There are 4 nested groupings, the coarsest first. Each group lies inside one group of the grouping before and may be the whole of it. The rows also spread widely along 12 directions, which tell nothing about the answers.
Known rows, each followed by its group in each grouping:
[-1.72 -1.29 -0.57  0.61  2.53 -4.49 -0.41  0.04 -0.43  0.23  0.58 -0.92
  0.93  1.41 -3.58  1.51 -4.94 -0.55 -1.23 -0.39 -0.86 -0.96  0.13 -0.16
 -1.49  0.90  1.25]	Vit z163 z598 z930
[ 0.13  0.85  2.19  0.57 -3.06 -1.57 -1.55 -2.29 -3.51 -0.51 -1.16 -1.69
 -1.03  1.57  4.04  1.44  0.47  0.52 -1.22  1.31 -1.45 -0.78  0.93 -0.89
 -0.16  0.59 -0.94]	Vit z316 z669 z638
[ 1.98  1.45  2.49  0.52  0.01  3.14 -0.96 -1.46 -4.38 -0.09 -0.44  0.93
 -1.06  0.58  3.55 -0.53  1.76  1.31  0.52  0.12 -0.85 -0.68  1.58 -0.19
  0.04 -1.24  0.08]	Vit z316 z431 z183
[-5.22  0.65  7.87 -0.36  1.98 -2.08  0.93 -0.50 -5.60 -1.96 -1.33 -0.21
 -0.51  4.99  1.52  0.29  3.24 -1.21  0.55  0.48 -1.25  3.19  1.20 -2.32
 -0.45 -4.09  1.03]	setof z50 z952 z535
[ 1.86  1.98 -0.03 -2.30 -1.46 -1.01 -2.68 -2.47 -0.88  1.68 -1.08 -0.24
  0.88 -0.92  1.51  1.73 -1.39  0.23  0.81 -1.08 -0.56 -0.53 -0.06 -1.10
  0.65  0.20  0.09]	setof z940 z557 z220
[-0.08  1.41  2.02  0.33  1.41 -5.17 -0.16 -0.03 -2.02  0.48  0.05 -2.15
 -1.06  2.70 -0.57  0.82 -0.94  0.71 -0.58  2.26 -0.45 -0.58  1.26 -1.53
 -2.02 -1.05  1.02]	setof z50 z952 z723
[ 0.17  0.00  0.81  0.19  1.48  0.40 -2.45  0.65  0.14 -0.18  0.82  2.62
  0.18 -0.94 -1.64 -0.48  0.47  2.33 -1.42 -3.00  1.27  1.47 -1.63  0.44
 -0.05 -1.59 -2.33]	Vit z163 z598 z526
[ 2.82  2.37 -2.38  1.35  2.78  2.13  0.09  0.81  0.01  3.66  1.39  0.57
  0.34 -0.12 -0.20  0.12 -0.27  1.52  0.99 -1.39  1.76 -0.93  2.38 -0.68
 -2.16 -0.06  0.82]	Vit z163 z844 z891
[-0.51  1.21 -3.52 -0.50 -0.51 -0.56 -0.19 -2.30  0.47  3.44 -0.81 -3.39
  2.13 -0.26 -0.05  3.11 -3.63 -2.65  1.87 -0.08 -1.42 -1.33  1.91 -2.48
 -1.73  2.21  4.88]	Vit z316 z431 z185
[ 0.53  1.86  0.76  1.80 -0.47 -1.98 -0.81 -1.72 -1.59  1.83 -1.10 -3.55
  0.83  0.98  2.18  1.12 -0.17 -0.74 -0.10  5.10 -1.66 -2.25  0.57 -1.85
 -1.95 -0.30  3.70]	setof z940 z468 z988
[ 2.35  1.14 -0.88 -0.88  0.98  1.67 -0.47 -1.84 -1.72  1.05  0.07 -0.96
 -1.76  0.55  0.61  1.45 -3.43 -0.62  0.91  0.66 -0.17 -1.34  1.82 -2.34
 -0.85  0.27  4.40]	Vit z316 z827 z769
[-1.08  2.63 -1.44  0.95  2.14 -0.60 -1.77 -1.09  1.86  3.36 -1.03 -1.61
  4.31  2.18 -0.04  2.86 -2.94 -2.51 -2.06  1.50  1.56  0.53  0.30 -2.70
 -1.95 -0.86  4.30]	setof z940 z557 z550
[-4.39 -0.23 -0.63 -1.00 -0.75 -1.69  0.37 -0.67  1.21  0.23 -1.31 -0.23
  1.07 -1.36 -1.07  0.85  0.54 -1.72  0.83  0.03 -1.94  1.68 -2.02 -1.47
  0.59  0.59  2.57]	Vit z163 z844 z3
[-4.66  0.19  2.62  0.33 -0.07  0.00 -0.32 -0.09 -0.32 -1.03 -1.03  1.21
  0.31  1.28  0.69  0.48  2.89 -0.63 -1.17 -0.70  0.18  3.53 -1.86 -1.64
  0.46 -1.76  0.21]	Vit z163 z973 z471
[-2.68 -0.03  1.14 -0.58  2.23  0.03  0.48 -0.40 -1.52  1.64  0.29 -0.38
  0.76  1.53 -1.40  1.75 -0.76 -1.08  2.36 -3.15  0.11  1.45  1.57 -1.91
 -1.43 -0.58  1.64]	Vit z928 z475 z277
[-4.03 -1.08 -0.10  0.07 -1.37 -2.15  2.69  0.70  1.52  0.48  0.33 -0.50
 -2.91 -0.99 -0.91  0.75  3.00  0.15  3.85 -0.19 -0.42  1.38 -1.97 -1.90
 -0.24  1.69  0.74]	Vit z163 z973 z702
[-2.26  0.71 -2.87 -1.61 -0.09 -5.21 -1.25 -0.23  1.33  2.42 -0.96 -1.13
  4.98 -3.86 -2.95 -0.25 -0.21  0.15  0.72 -1.39 -4.08 -0.50 -1.10  1.67
  0.03  0.58 -1.11]	setof z940 z468 z564
[-0.29 -0.45  2.73 -0.54  0.06 -1.69  0.11 -1.61 -3.22 -0.19 -0.38 -0.67
 -1.52  0.18  0.14  0.51 -0.38  0.27  2.81  0.75 -1.92 -1.23  0.10 -1.08
 -0.39  0.36  1.93]	Vit z163 z844 z3
[ 1.66  1.50  0.46  3.35  2.70 -1.13 -1.06  1.06  0.03  1.35  0.68  1.28
  0.73  2.48  0.91  0.15 -0.72  1.98 -3.22  2.59  2.34 -1.28 -0.35  0.79
 -1.27 -0.66 -1.37]	setof z940 z557 z220
[-3.94  1.12 -1.15 -0.10 -2.03 -0.74  2.00 -0.58 -1.02 -0.10 -1.46 -0.24
 -0.48  1.32  3.24  1.20  0.60 -2.27 -1.33  0.77 -2.02  1.12  0.85 -0.99
  1.28  1.58  0.75]	Vit z163 z598 z526
[ 1.17  1.70  1.89 -0.95 -1.84 -1.96 -2.85 -3.01 -4.43 -1.47 -2.13 -1.58
  0.68  0.05  2.78 -0.22 -1.10 -0.11 -2.74  3.13 -4.16 -1.58  0.62 -0.13
  0.52 -1.03  1.84]	Vit z316 z431 z185
[-2.95 -0.76 -3.13 -0.39 -2.75 -1.90  0.31 -2.52  0.54  2.13 -1.80 -4.00
  1.64 -1.80  0.27  2.99 -3.02 -3.42  1.99  1.09 -3.63 -1.61 -0.20 -1.22
 -0.02  3.22  3.80]	setof z50 z952 z535
[-2.79 -0.16  3.38 -1.55  5.39  0.00 -1.40 -0.67 -1.17 -0.83 -0.46  0.93
  1.68  2.65 -3.62  1.16 -3.75 -2.32 -0.69 -0.54  0.31  2.29 -0.71 -2.65
 -0.63 -3.98  4.98]	setof z940 z468 z564
[-4.25 -1.92 -0.56  0.65  2.02 -3.18  2.19  0.90  0.29  1.09  0.68 -2.21
 -0.19  0.29 -3.61  1.23 -1.53 -1.25  2.58 -0.41 -1.65  0.08  0.04 -0.91
 -1.66  0.62  2.13]	setof z50 z952 z535
[-2.07 -0.99  3.29  1.02 -0.20 -1.50 -0.78 -1.09 -1.64 -0.07 -0.11 -2.10
 -0.92  1.11  0.15  1.43  0.51 -0.23  1.25  1.22 -0.69  0.25 -1.08 -1.92
 -1.10 -1.22  1.40]	setof z940 z557 z220
[-0.23  0.83 -2.47  0.65 -3.12  1.99  0.75 -0.93 -0.58  1.36 -0.16 -1.40
 -2.08 -1.32  3.14  0.99  1.22 -0.20  0.72 -0.39 -1.35 -0.30  1.02 -1.10
  0.14  1.72  0.21]	Vit z163 z973 z471
[-3.55 -0.26 -0.03  0.27 -1.84  1.00  0.42 -1.05 -1.85 -0.49 -0.77 -1.16
 -0.59  0.86  2.30  1.31  0.69 -1.44 -0.96 -1.07 -1.98  1.68  1.04 -1.20
  0.41  0.06  0.21]	Vit z316 z827 z769
[ 1.16  1.82 -2.89  0.70 -1.02  0.42  0.77 -0.17 -1.68  2.36  0.97 -2.80
 -1.85  0.49  1.75  1.15 -0.61  0.20 -0.07 -1.14 -1.04 -0.67  4.07 -1.64
 -1.87  0.75  0.22]	Vit z163 z844 z891
[-1.32  0.02 -1.40  0.33  1.52 -0.05  0.68  0.94 -0.97 -0.15  0.53  0.07
  0.03 -1.33 -1.29 -1.34  0.07  0.63 -0.65 -0.37 -2.53 -0.02  0.68  0.79
 -0.37 -0.79  0.48]	Vit z316 z669 z638
[-2.94 -1.48  1.47  1.44  1.93  0.99  0.92  1.61  1.46 -0.15  1.51 -0.01
 -2.68  0.17 -2.24  0.23  1.90  0.56  1.50 -0.02  1.38  2.24 -2.21 -2.17
 -1.16 -2.17  1.48]	setof z940 z557 z220
[-1.40 -1.32  1.53  1.54 -0.30  1.32 -0.66 -2.12 -1.98  0.64 -0.87 -1.53
  0.88 -0.23  1.44  1.43 -1.12 -1.45  1.46  1.79 -1.95 -1.67 -0.91 -0.43
 -0.10  0.28  2.65]	setof z940 z557 z550
[ 0.25  1.75  0.78 -1.00 -1.71 -3.62  0.00  0.24 -2.94 -0.19  0.33 -1.38
 -2.52 -0.49  1.15 -1.11  2.95  2.50 -0.07 -0.13 -2.67  0.23  1.71 -0.25
 -0.59 -0.80 -2.26]	Vit z928 z475 z277
[-3.31 -0.23  0.97 -0.41  1.68 -0.30  1.16 -0.01 -1.80 -0.25  0.33 -1.53
 -1.35  1.81 -1.22  1.00 -0.86 -1.57  0.31 -0.70 -1.25  1.75  1.52 -2.52
 -1.22 -1.50  3.16]	Vit z928 z475 z277
[ 0.90 -0.02 -0.71 -1.43  0.20 -2.51 -0.13 -0.39 -0.93 -0.61 -0.21  1.54
 -1.17 -2.18 -1.03 -0.88 -1.48  1.27  0.64  0.72 -2.28 -1.71 -1.29  1.16
  1.25  1.40  0.37]	Vit z163 z598 z526
[-2.69 -1.87  3.02  2.54  0.14 -3.90 -0.23  0.36  2.47  0.11  0.44  1.08
 -1.90  2.81 -1.08  2.70  0.60  1.42  0.99  1.18  4.25  1.00 -4.14 -2.04
 -1.28  1.92 -0.77]	Vit z163 z844 z891

New rows, each followed by its group in each grouping:
[ 0.49  1.26  1.21 -1.65  0.49  1.02  0.17 -0.25 -3.56 -0.48  0.52  0.05
 -2.92  0.24  0.77 -0.61  0.87  0.97  0.57 -1.62 -1.52  0.95  2.30 -1.28
 -0.14 -1.90  0.47]	Vit z928 z475 z277
[ 2.57  3.86 -1.38 -0.41 -1.38 -1.02 -0.04  0.44 -1.07  1.46  0.33 -0.35
 -2.02 -1.41  2.32 -1.39  3.60  2.56 -0.11  0.98 -0.86 -0.18  1.58 -0.96
 -0.71 -0.59 -0.56]	Vit z163 z598 z930
[ 1.86  0.99  1.11  0.17 -1.49  0.36 -2.84 -2.42 -2.28  1.60 -0.37 -1.71
  0.34 -1.01  1.41  1.31  0.09  0.79  1.33 -0.84 -0.62 -1.02  0.50 -1.52
 -1.27 -0.23  0.89]	Vit z163 z598 z930
[-0.59 -0.35  1.07 -0.39 -0.91 -2.02 -1.77 -1.62 -1.98  0.23 -0.74 -0.37
  1.21 -1.13  0.16  0.42  0.10  1.00  0.71 -0.92 -2.11 -0.61 -0.52  0.53
  0.00  0.43 -0.92]	Vit z316 z827 z769
[ 0.26  2.05  3.02 -0.59  0.50 -2.73 -0.63 -1.13 -3.77 -0.12 -1.14  0.01
  0.73  0.52  1.45 -1.07  1.98  1.23  0.69  1.99 -2.45 -0.83  0.67  0.00
 -0.36 -1.19  0.85]	Vit z316 z431 z185
[-1.15  1.39  0.25  2.72  1.41 -2.35  1.47  2.20 -0.92  1.18  1.33 -0.95
 -0.83  1.98  0.79 -0.67  2.54  1.79 -1.41  1.45 -0.10  0.21  1.49  0.08
 -1.85 -1.33 -2.11]	setof z940 z557 z550
[ 3.52  0.45 -2.09  2.11  1.31 -0.66 -1.10  0.44  2.74  1.84  0.87  2.01
 -0.96 -1.44 -1.02  0.10 -1.40  2.86 -0.01  2.38  2.63 -2.64 -2.84  0.56
 -0.78  2.23  0.55]	Vit z163 z973 z471
[ 1.35  2.65 -3.04 -1.44  0.59 -1.87  0.75 -0.04 -0.81  2.84  0.28 -1.88
 -0.26 -0.48 -0.21  0.60 -1.47  0.04  1.17 -0.82 -1.53 -0.93  3.22 -0.99
 -1.16  0.44  1.14]	setof z50 z952 z535
[-2.62 -1.57 -2.40  0.63 -1.88 -3.55  1.08  0.27  0.94 -0.07  0.49 -2.50
 -1.98 -1.96 -1.64  0.59 -0.55 -0.09  0.53  1.04 -2.77 -0.67 -1.17 -0.61
 -0.58  1.99  0.95]	Vit z163 z598 z930
[-1.49  0.41 -1.10 -1.16 -0.08 -4.76  0.42 -0.19  1.75  1.94 -0.48 -1.19
  0.39 -1.48 -2.24  1.06 -0.26  0.10  2.98  0.65 -0.88 -0.42 -1.54 -1.04
 -0.66  1.50  1.57]	setof z50 z952 z535
[ 1.33 -1.15 -2.63  0.66 -0.45  3.11  0.27 -1.17 -1.91  2.55  1.04 -3.84
 -0.98 -5.09 -1.21 -0.50 -0.04  0.24  4.93 -0.41 -4.20 -3.01  1.45 -0.36
 -1.98  0.56  3.97]	Vit z928 z475 z277
[-2.25  0.04  0.79  0.53  0.20 -3.12 -0.58  0.31  0.16  0.01 -0.55 -0.35
  0.51 -0.25 -0.89 -0.05  0.95  0.55 -0.79  1.15 -1.09  0.61 -1.64  0.01
 -0.28 -0.66 -0.24]	setof z50 z952 z535
[-0.17  2.56  0.61 -0.65  2.18  1.03  0.53  0.42 -1.68 -0.07 -0.19  3.11
 -0.53  3.17  1.93  0.18 -0.10  0.34 -2.00 -1.15  1.36  1.70  1.89 -0.65
  0.58 -1.02 -0.48]	Vit z316 z431 z185
[-0.03  1.61  0.57  1.91  1.54 -0.39 -2.90 -0.22 -1.06  0.69 -0.12 -1.31
  1.56  2.85  0.45  1.42 -1.98 -0.07 -5.09  0.09  1.06  0.98  1.27 -1.12
 -1.85 -2.62 -0.08]	setof z50 z952 z723
[-2.95 -0.55 -0.61 -1.07 -2.72 -0.42  0.33 -3.22  0.41  1.41 -2.15 -1.55
  0.28 -0.25  1.72  3.68 -1.97 -3.29  3.09  1.00 -1.17 -0.52 -1.38 -2.58
  0.73  3.55  4.51]	Vit z928 z475 z277
[-5.50 -3.26  4.04  3.54  1.46  1.74  0.16 -0.12 -3.13 -0.64  0.10 -1.90
  1.55  0.29 -0.43 -0.07  2.11 -1.14  1.01  0.26 -2.90  0.59 -0.97  0.32
 -1.21 -2.60  0.92]	setof z940 z557 z550
[ 1.29  2.56  2.14 -0.63 -2.23 -2.60 -2.05 -4.02 -3.76  1.86 -2.56 -1.18
  2.14  2.23  4.49  2.81 -1.67 -0.97  0.38  1.30 -1.10 -2.04  1.65 -1.28
 -0.06  2.05  0.95]	Vit z163 z844 z3
[ 1.39  1.24  1.11  0.99  1.71 -0.25  0.85  0.53 -2.99  1.23  1.16 -0.38
 -1.48  0.55  0.47 -0.94  1.91  2.29  2.10 -0.01 -0.66 -1.05  2.33 -0.26
 -1.92 -0.87 -0.05]	Vit z316 z431 z185
[-2.36  1.18  3.86  3.34  0.60 -0.81 -0.03  0.88 -1.13  0.68  0.64 -2.13
 -1.35  2.78  1.24  0.20  5.63  1.58  0.00  2.10  1.65  2.37  0.10 -3.23
 -3.42 -3.07  0.89]	Vit z316 z827 z769
[-1.14  0.56 -0.24  0.99  0.49 -0.75 -0.76 -0.35 -0.59  2.04  0.12  0.50
  1.42  2.16  0.84  2.32 -1.12  0.22 -0.78 -2.92  1.45  0.59  1.30 -0.26
 -0.88  1.19 -2.25]	Vit z928 z475 z277
[-1.85 -0.09  2.92  1.66  0.15  1.60  1.45 -2.14 -2.38  1.92 -1.20 -1.30
  0.28  0.27  2.22  1.38  1.97 -1.73  5.55  2.75 -0.86 -1.59 -0.45 -2.24
 -1.16  1.13  5.33]	Vit z163 z598 z526
[ 3.12  2.68 -0.56 -0.65 -0.60 -2.68 -2.56 -0.99 -0.02 -0.70 -1.00  1.30
 -0.96 -0.06  1.25 -0.33 -1.61  1.70 -4.06  3.35  0.02 -1.04 -1.50 -0.25
  0.77  0.00  0.71]	Vit z163 z973 z471
[ 1.61  0.54 -3.37  1.81  2.24  1.10  0.12  1.35  0.85  2.82  1.38 -0.58
  0.46 -2.60 -1.88 -0.95 -0.35  1.54  0.85 -0.18 -0.62 -1.72  0.63  0.97
 -1.76 -0.14  0.61]	setof z50 z952 z535
[-1.60  1.37  1.02  0.70 -0.29 -5.49 -0.55 -0.55  0.86  2.92 -1.23  0.41
  2.89  1.56  0.73  2.22  0.91  0.76  1.46  0.08  1.44 -0.35 -1.18  0.05
 -0.66  2.32 -2.28]	setof z50 z952 z535
[-1.27  1.63  1.08 -0.80  0.60 -6.47  0.26  0.65  0.60  1.61 -0.05  0.39
  0.76  0.97 -0.81  0.62  1.45  1.73  1.27  0.17  0.34  0.42 -0.83 -0.28
 -0.52  0.40 -2.13]	setof z940 z557 z550
[-1.10  1.45 -0.63  0.82  0.67  1.91 -0.58  0.53  0.43  0.57 -0.03  0.35
 -0.62  1.27  1.07  0.86  0.30 -0.27 -2.60 -0.57  1.30  2.10  0.37 -1.48
 -0.34 -1.69  0.19]	setof z50 z952 z723
[ 1.29  1.04  0.91  0.82 -0.25 -5.54 -2.34 -0.62  1.89  0.76 -0.58 -0.53
  0.36 -0.42 -0.68  0.54 -0.38  1.94 -0.81  4.89  0.60 -1.73 -3.76 -0.59
 -0.74  0.38  1.10]	setof z940 z557 z550
[-0.46 -1.38  1.49  0.75  1.45 -0.14  0.11 -0.49 -2.56  1.66  1.30 -1.24
 -0.33  0.07 -1.63  1.03 -0.07  1.22  4.28 -3.37 -0.61 -0.65  1.63 -0.51
 -2.23  0.15 -0.36]	Vit z316 z431 z183
[ 2.27  2.54 -2.40 -1.57  0.18  1.45  1.24  0.01 -0.50  1.53  0.25  1.42
 -2.24 -1.45  1.46 -0.64  0.96  1.40  1.90 -0.29 -0.32 -0.45  1.50 -0.69
  0.47  0.78  1.06]	Vit z316 z827 z769
[ 1.61  2.07 -5.56 -2.76 -0.64  2.10  1.30 -0.56 -0.94  3.33  0.97 -1.49
 -1.33 -2.47  0.00  0.97 -2.01 -0.54  2.69 -5.13 -2.16 -0.29  4.62 -1.32
 -0.40  1.40  0.79]	Vit z163 z973 z702
[-3.92  2.62  1.02 -1.93  1.34  1.60  0.65 -0.61 -2.78  1.07 -1.18  0.04
  2.23  2.35  1.96  1.07  0.85 -2.78 -0.51 -3.10 -1.51  3.43  3.12 -1.98
  0.50 -2.90  1.01]	setof z940 z557 z220
[-0.94  1.69 -1.31  1.69  1.11 -5.67  2.16  1.64  0.65  2.40  0.38  0.57
  0.77  1.29  0.10 -0.08  1.78  2.20  0.62  1.61  0.33 -1.16  0.56  1.02
 -1.32  2.49 -2.18]	Vit z316 z827 z769
[-0.78  0.17 -1.42 -0.11  2.03 -2.34  0.07 -0.67  0.57  1.72 -1.39  3.19
  3.99 -1.26 -1.13  0.19 -2.44 -0.17  0.91  0.33 -1.12 -2.19 -1.84  2.44
  1.31  3.06  0.49]	Vit z163 z844 z3
[-1.78 -2.22  1.56  0.99 -1.17 -3.63  0.20 -1.00 -1.10  0.16  0.19 -2.32
 -1.66 -1.01 -1.45  1.00  0.03  0.69  3.18  0.98 -1.96 -1.52 -1.64 -0.81
 -1.24  1.62  1.01]	Vit z163 z973 z702
[-1.88 -1.44 -0.99  2.43 -0.51  1.62  0.06 -0.20  0.11  2.73  0.44 -3.28
  0.93 -3.49 -1.04  0.30  2.40  0.10  3.90 -0.52 -2.16 -0.91 -0.59 -0.32
 -2.13 -0.08  1.51]	setof z50 z952 z723
[-1.25 -0.96  0.51  3.09  0.75 -0.59  1.81  0.65 -3.00  0.17  0.37 -0.36
 -0.53 -0.52  0.88 -1.49  1.61  1.11  0.60  1.87 -3.03 -2.36  0.54  2.08
 -0.61  0.81 -0.67]	Vit z163 z973 z702
[-1.36  1.50 -0.54  0.08 -1.73 -1.15 -0.80 -0.57 -0.14  0.37 -0.62 -0.12
 -0.39  1.14  2.03  1.44  0.28 -0.24 -2.29 -0.41  0.17  1.40  0.15 -1.43
  0.12  0.42 -0.72]	Vit z163 z598 z526
[-2.65 -3.04  1.28  1.68 -1.34 -3.24 -0.05 -1.43 -1.04  0.64  0.35 -3.86
 -1.23 -0.16 -1.50  2.37 -1.22 -0.32  3.00  0.75 -1.78 -1.50 -1.02 -1.42
 -2.12  2.01  1.75]	Vit z928 z475 z277
[-4.72 -0.32  1.51  0.47 -1.28 -3.77 -1.25 -0.80  0.26  0.41 -1.84  1.19
  3.18  2.16  1.26  2.62 -0.05 -0.77 -1.94 -1.91  0.42  1.90 -1.75  0.66
  1.10  1.43 -3.90]	setof z50 z952 z535
[ 1.05  2.11  0.00 -1.15  1.54 -1.72 -0.89 -0.22 -0.26  0.89  0.23 -0.21
 -0.51  0.38 -1.17  0.17 -0.45  1.01  0.31  0.26  0.26  0.43  0.55 -1.97
 -1.40 -1.23  2.27]	Vit z316 z431 z185
